There are 3 ways to turn a row about zero (a turn may also mirror it). The second row of each pair is the first, turned, with some noise.
(in the rows, 128 means zero)
Known pairs, each followed by its turn:
[ 83 102 158  77 154]
[148 132 106 139  51] : S

[108 129 175  77 140]
[140 138  92 109  76] : S

[163 153 150 173  86]
[ 67 146 123  89 110] : C

[166 139 172 174 142]
[158  97 126  75  97] : J

[106 127 160 122 105]
[121 149 121 102 154] : J

[132 141 175 156 144]
[155 110 127  78 129] : J

[119  82 175 156  78]
[122 132 162  74  76] : C

[102  85 130 150 179]
[191 108 104  95 138] : C

[ 77 149 157 109 159]
[119 121  78 148  92] : S

[142 101 125 168 162]
[145  97 172 120 107] : J

[ 76 151  86  99 167]
[ 89  72 128 142  82] : S

[109 125 134 106 167]
[173 134 113 148 129] : C

[147 154 110 125 151]
[148 103 108 152 112] : J

[155 134 125 121 131]
[119 113 115 133 113] : J

[112 125 179 161 126]
[137 164 115  85  98] : C

[124  99  82 113 145]
[148  87 145 143 162] : C

[143 171 106 172 103]
[105 108 123 126 193] : S

[172  83 123 139 100]
[170 154 167 119 153] : S

New pairs. What belongs after each?
[154 107  94 114 113]
[144 110 172 119 127] : S

[162 141 133 141  91]
[ 78 126 129 119 113] : C

[149 168 124 137 171]
[168  85 107 133 119] : J

[ 93 149  87 155  77]
[134  70 116 150 181] : S

[134 107 163 153  79]
[106 160 134  73 119] : J

[ 77  80 148 174 106]
[125 171 191  95 149] : J

[ 94 164 115  94 141]
[149 158 138 177 150] : C

[132 146  94 166 177]
[ 69 125 147 161 139] : S

[155 179  88 158 142]
[ 81 136  98 131 184] : C

[176 177 102 106 108]
[ 98 103 137  64 159] : S

[141 124 123  87 122]
[ 92 123  98 143 132] : J

[111  86 163 115  85]
[196 141 109 128 120] : S

[ 89 113 147 137 132]
[138 129 104 160 113] : S

[175 166 101  91 174]
[137  65  83 175 109] : J

[ 93 149  88  76  98]
[122 164  99 184 158] : J

[179 178 124 169 103]
[165 137  93 104  63] : J

[163 173 144 145 149]
[ 98 147  76 137 133] : C

[ 86 143  90  94  93]
[129 149 192 162 152] : C

[114 137 134 104  91]
[117 149 158 152 106] : C

[134  78 147 127 162]
[174  99 111 116 103] : C

[113 117 162 167  95]
[124 154 147  77 109] : C

[139 134 145 141 119]
[135 146 120 127 141] : S

[ 81  93 123  95 157]
[104 116 165 156 180] : J

[106 115 174  78 150]
[143 149 100 115  63] : S

[145 160 163 138  77]
[136 156  84  84 120] : J

[138 144 163 140 119]
[109 153 115 112  99] : C

[157 136  79  99 144]
[112  90 123 175 157] : C

[120  76 178 126 164]
[189 109 110 105  83] : C

[102 105 110 121 118]
[146  99 141 146 116] : S

[ 87 114 143  86 121]
[104 141 129 135 180] : J

[175 141  94 142 115]
[ 82  96 120 129 145] : C

[145 104 171 146 146]
[118 100 142  79 128] : J

[123 115 117 171 142]
[112 135 143 166 148] : S

[108 126 152 120 159]
[125 140 107 140  94] : S

[142  85 155 114 120]
[172 157 135 126 107] : S

[151  83  78 107 132]
[143 116 193 123 115] : S

[106  82 114 127  93]
[183 105 146 155 129] : S

[ 88 178  86 168 109]
[197 184 135 158 124] : J

[ 95 176 132 139 108]
[111  93  86 129 146] : S

[ 93  98 138 132 155]
[126 119 176 127 157] : J

[164 103 130 164 166]
[133  83 160 108  94] : J

[139 149  89 111 106]
[130 142  99 164 108] : J

[146 106 113 166 118]
[138 141 154 152 165] : S

[108 134  98  89 114]
[135 128 162 170 144] : C

[104 114 130 138 176]
[144  99 159 133 150] : J

[139 146 171 131 116]
[112 160 112 123  91] : C

[ 77 142 134  86 151]
[141 120 119 157 199] : J

[172 158 102 165  81]
[118 121 144 106 207] : S

[ 82 139 121 150 103]
[152 178 145 122 146] : J

[ 92 133 169  88  98]
[146 169 162 149  89] : C

